There are 4 ways to turn a row about zero (a turn may also mirror it). The second row of each pair is the first, turned, with some noise. The first 36 pairs use one turn. New pairs use 2 turns, one after the other, and a turn may come again.
Known pairs, each followed by its turns in order:
 .30  .23  .08  .09 -.10 -.31  .18  .22
-.04  .23 -.23 -.19  .26  .07 -.12  .34
q459

 .06 -.23  .08  .12  .01 -.03  .06 -.05
-.12 -.09  .14 -.09  .11  .09 -.10 -.08
q459

-.18  .14 -.29  .13 -.29 -.03  .18  .25
 .29  .21  .16  .38 -.02 -.03 -.01  .13
q451

-.19  .29 -.19 -.11  .24 -.13  .18  .27
-.12  .09 -.16  .49 -.16 -.01 -.15 -.10
q451

 .00  .06  .25  .10  .25  .20  .28 -.03
-.08 -.11 -.34 -.01 -.19  .10  .02 -.26
q277

 .28 -.14  .28 -.19  .01  .21  .12  .20
 .01 -.08 -.02  .21  .08 -.26 -.02 -.42
q369

 .24 -.11 -.01 -.11 -.23  .27 -.21 -.11
 .22 -.24  .03 -.31 -.04  .01  .21 -.13
q459

-.17  .22  .23 -.01 -.19  .26  .21 -.01
-.03  .19  .17  .07 -.05  .09  .42  .15
q459

-.06 -.18  .02 -.23 -.17  .19  .01 -.11
 .14 -.05  .27 -.09 -.05 -.14  .15 -.12
q459

-.29 -.04 -.21  .21 -.09 -.13 -.19  .26
 .29  .02 -.10  .31  .15  .27  .01  .12
q451

-.29 -.12 -.17  .17  .29 -.14  .30 -.13
 .02  .08 -.21 -.46  .07  .28  .16 -.04
q369

 .00  .05 -.02  .24 -.09 -.02 -.23 -.25
 .04  .06 -.06  .08 -.11 -.01  .24  .32
q277

 .27 -.19  .00  .22 -.23  .13  .00 -.01
-.13  .25  .01  .26  .25 -.12  .06  .01
q369

 .17  .07  .25 -.22  .24  .15 -.12  .19
-.25 -.08 -.17 -.19 -.17 -.28  .17  .09
q459

-.12  .26 -.01  .04  .30 -.08 -.26 -.25
 .14 -.07 -.13 -.26 -.17 -.07 -.24  .32
q369

 .19  .24  .21  .31 -.30 -.29  .28  .17
-.49 -.20  .25  .18 -.37  .00 -.02  .02
q277

 .07 -.17  .06  .27 -.15  .19  .12  .02
 .07 -.09  .02 -.18 -.37  .03 -.02  .06
q277

 .21  .28 -.31  .02 -.18 -.24 -.31  .18
-.01  .21  .48  .08 -.30 -.07 -.02  .27
q369

 .14 -.21 -.27  .20 -.15  .14  .08 -.25
 .17 -.07  .08 -.07  .22  .23  .01 -.37
q459

 .23 -.27  .15  .27  .26 -.24 -.19  .27
 .10 -.07 -.21 -.08  .13  .33  .28 -.44
q451

-.19  .19  .03 -.02  .05  .18  .00 -.06
-.01  .09 -.26  .09  .02  .00 -.12  .04
q277

 .13  .22 -.10  .16  .22  .04 -.03  .25
-.15  .22 -.08  .24  .18  .06  .08 -.21
q451

 .03  .17  .01 -.01 -.24 -.31  .01 -.29
 .29  .07 -.07 -.17 -.03 -.23 -.31 -.03
q451

 .11 -.27  .17 -.15 -.02  .08 -.22  .09
 .30 -.29  .08 -.06  .08 -.13 -.01  .00
q277

-.07  .05  .00 -.09  .14  .23 -.05 -.29
 .00 -.20  .01  .19  .00 -.11  .24 -.16
q459

-.29 -.14 -.15 -.12 -.19 -.15 -.13 -.05
 .25 -.09 -.07  .02 -.13  .16 -.16  .29
q451

-.07 -.13  .03  .15 -.09  .00 -.29 -.10
-.07 -.04  .06  .03  .23 -.04 -.08  .27
q369

 .08 -.14  .23  .00 -.10  .12  .06  .22
-.08 -.06  .06  .17  .16 -.04 -.08 -.27
q369

-.17 -.12 -.08 -.13 -.25 -.13 -.08  .18
-.05 -.02  .22 -.14  .17 -.17 -.19  .16
q277

 .06 -.07  .02  .06  .21 -.19 -.09 -.08
-.01 -.07  .01 -.02  .12  .09  .28 -.03
q277

 .05  .21  .22 -.28 -.20  .25  .29 -.06
-.01  .06 -.16  .21 -.20 -.32 -.31 -.26
q277

-.06  .18  .10 -.23 -.27  .28 -.22  .04
-.17 -.29 -.01  .36 -.17 -.10 -.11  .10
q369

 .12  .01 -.22  .02 -.06  .03  .19 -.11
 .05  .22  .01 -.03 -.12 -.19  .09  .07
q451

-.28 -.11  .03 -.28  .26 -.24  .11 -.22
-.08 -.06  .22  .34  .08 -.38 -.18  .02
q459

-.20 -.22 -.10  .05  .14 -.07 -.10 -.07
-.06 -.09  .01 -.27  .18  .01  .09  .14
q369

 .31 -.12  .24  .24  .28 -.23  .22 -.21
 .04 -.11 -.23 -.24 -.04 -.28  .23 -.43
q451

New pairs, each followed by its turns in order:
 .22  .08  .06 -.19 -.19 -.12  .20 -.16
 .12 -.02  .08 -.22 -.03  .04 -.37 -.07
q451 q451

 .03  .04  .03  .26  .00  .04 -.06  .14
 .00 -.12 -.08  .15 -.19 -.02  .06  .12
q369 q459

-.14  .15  .07  .01 -.15  .12  .00 -.22
 .16  .17 -.15  .04 -.02  .13 -.18  .06
q277 q459

 .30  .21 -.09 -.13  .26  .18 -.25 -.21
 .03  .21  .02 -.23  .10  .04  .50  .02
q459 q369

-.18 -.14  .16 -.14  .29 -.30 -.22  .25
 .25 -.05  .10 -.02 -.35  .15 -.32  .24
q459 q459

 .30 -.12  .16 -.04 -.31 -.08  .16  .19
-.13 -.06 -.24  .11 -.29  .08  .34  .02
q369 q277

-.20  .18  .17 -.09  .10 -.19  .23 -.05
 .10 -.12 -.31  .17 -.05 -.08 -.07  .23
q277 q451

 .22  .06  .23 -.29 -.30 -.10 -.22 -.30
 .17 -.47  .15  .14 -.11 -.32 -.01  .11
q451 q369

 .26  .29  .12 -.15  .31 -.25  .06  .30
 .39 -.03  .03  .43  .05 -.17 -.04  .27
q369 q369

-.26 -.27  .01  .25 -.05  .12  .06  .15
-.32  .16  .08 -.22  .15  .11 -.02 -.19
q451 q459

 .18 -.14 -.19  .03  .22  .15  .01 -.03
-.20  .15  .16 -.18 -.01 -.22  .03  .00
q277 q451

-.19 -.29 -.12  .18  .20 -.29  .01  .27
-.46 -.29  .06 -.09 -.21 -.03 -.16 -.02
q369 q451

-.22 -.01  .23  .20 -.17  .07 -.21 -.31
-.21  .03 -.11  .15  .38 -.04 -.05 -.28
q459 q369

-.04  .13  .29  .03  .03  .17 -.15  .22
 .15  .34  .23 -.04 -.12  .02  .04  .03
q459 q459

 .02 -.02  .13  .16 -.23 -.15  .26 -.06
-.22  .00  .02 -.12  .07 -.32 -.10  .15
q277 q277

 .04 -.11  .21 -.30  .19 -.15  .24 -.12
-.12  .24 -.09 -.10  .08 -.17  .39 -.11
q277 q277

-.14  .15  .09 -.16  .31  .11  .05 -.09
 .19  .18  .26 -.08  .10 -.15 -.01  .05
q369 q277

 .22 -.13  .28  .03 -.19 -.26  .03  .22
-.04  .05 -.03 -.12 -.37 -.34  .02  .13
q459 q459

 .16  .15 -.06  .17  .12  .30 -.07  .23
-.28  .10 -.03  .37  .03  .05  .14  .03
q451 q459

 .07  .29 -.11 -.24 -.15 -.23  .20  .23
 .09 -.06  .22 -.20  .18  .26  .33  .13
q369 q459

-.15  .23 -.24  .21 -.21 -.11 -.01  .06
 .05  .02 -.33 -.14 -.01  .20  .25 -.12
q459 q459

-.25 -.10  .19  .26  .10  .00  .14 -.15
 .01 -.08 -.21  .06 -.16 -.19  .09 -.32
q369 q459

 .01  .14 -.30  .27  .30  .12 -.12 -.30
-.20  .30 -.28 -.18  .20 -.04  .20  .25
q459 q369

 .18  .28 -.25 -.23 -.10  .15  .26  .26
 .08 -.42 -.12  .14 -.12  .26  .22  .17
q277 q459

-.02  .19 -.01 -.03 -.09  .22 -.28  .16
-.01  .15  .01 -.01  .27  .25  .18 -.11
q277 q451

 .29  .00  .11  .12 -.02 -.21 -.09  .14
-.06 -.23 -.08  .30  .00  .01  .19  .03
q369 q277

-.26  .00 -.15 -.30  .20  .02  .02  .08
-.30  .02  .16  .12 -.07 -.08  .20  .22
q459 q277

 .13 -.30 -.30  .01 -.10 -.19  .07  .11
 .26  .00 -.06  .33  .22 -.07  .18  .04
q459 q277

 .10 -.26 -.08 -.17  .01 -.01  .00  .25
-.19 -.16 -.02 -.31 -.03  .05 -.04 -.11
q277 q451

-.27 -.22  .04  .14  .30 -.23  .01 -.15
 .02 -.21 -.03 -.11 -.21 -.36  .18 -.21
q369 q369

 .14  .14 -.01 -.12  .08 -.01 -.12  .31
-.04 -.03  .22  .04 -.24  .09  .20  .08
q459 q369

 .19 -.31  .17  .19 -.22 -.14  .22  .29
 .13 -.39  .26 -.28 -.17  .16 -.09  .12
q277 q451

-.12 -.09 -.28 -.29 -.06 -.05  .06 -.31
-.10  .08  .22 -.22 -.18  .01 -.22 -.29
q369 q277

 .03  .03  .13 -.07 -.01 -.18  .12 -.03
 .07  .03  .08  .02 -.01 -.17  .14  .10
q451 q277

-.19  .16  .31  .12 -.13  .08  .14  .02
 .12 -.26 -.18 -.19  .04  .11  .14 -.19
q451 q451

 .22  .03  .08  .16 -.20  .22  .31  .15
 .13 -.01  .10  .05 -.14 -.35 -.03  .36
q277 q277

 .31 -.22 -.25  .10 -.17  .27  .02 -.02
 .15 -.07 -.03 -.35  .14  .04  .28  .25
q277 q459

 .03 -.19  .05 -.02  .16 -.09 -.27 -.27
-.16  .16 -.02  .03 -.29  .18  .01  .23
q451 q451

 .03  .29  .12 -.28 -.15 -.15  .17 -.05
 .12  .17  .23 -.15 -.17  .03 -.12 -.30
q459 q369

 .31  .09 -.13 -.01 -.05 -.26  .30  .30
 .13  .11  .07 -.22  .22 -.44 -.21  .00
q451 q451

-.20  .24 -.28 -.26 -.09 -.14  .08 -.02
 .09  .23  .28 -.30  .01  .12  .19 -.04
q369 q459

 .28 -.22 -.21 -.12  .08 -.06  .07 -.18
 .27 -.05 -.06 -.25  .05 -.22  .09  .15
q459 q369

 .09  .29  .09  .03 -.12 -.18 -.04 -.27
-.16  .25  .22  .20 -.06 -.16 -.13 -.05
q369 q369

-.18  .01 -.09  .08 -.25  .14 -.23 -.26
 .20 -.14  .08 -.05 -.40 -.06  .06 -.12
q459 q277

 .08 -.09  .09  .06  .02  .26 -.20 -.18
 .11  .04 -.01 -.29 -.11 -.21  .03 -.14
q459 q277

-.12 -.11  .12  .23  .15 -.12 -.17  .19
-.12 -.23 -.03  .03 -.22 -.28  .02  .08
q369 q459

-.26  .12 -.19 -.19  .02 -.10 -.28  .23
 .10 -.34  .31 -.07 -.11  .22  .00  .03
q369 q451

-.30 -.23 -.04  .20  .17  .07 -.13 -.04
-.26  .19  .08  .12 -.30  .15  .02  .06
q277 q451

 .11  .31 -.18 -.03 -.17 -.16 -.24  .20
-.25  .17 -.08 -.06  .41 -.05 -.15 -.02
q451 q451

-.21  .24  .23  .26  .28 -.31  .26 -.22
-.03  .22  .31 -.26  .10  .05  .53  .12
q451 q277

 .22 -.29 -.26  .25  .27  .25 -.08  .12
 .23  .43 -.21 -.06  .09 -.30  .16  .12
q459 q277

 .22 -.15 -.04 -.10  .13  .23 -.04 -.13
 .15  .25 -.09  .18 -.03 -.18  .10 -.01
q277 q369

-.05 -.26  .19  .31  .14  .06  .24  .24
 .01 -.04  .19  .34 -.33 -.04  .28  .09
q459 q459

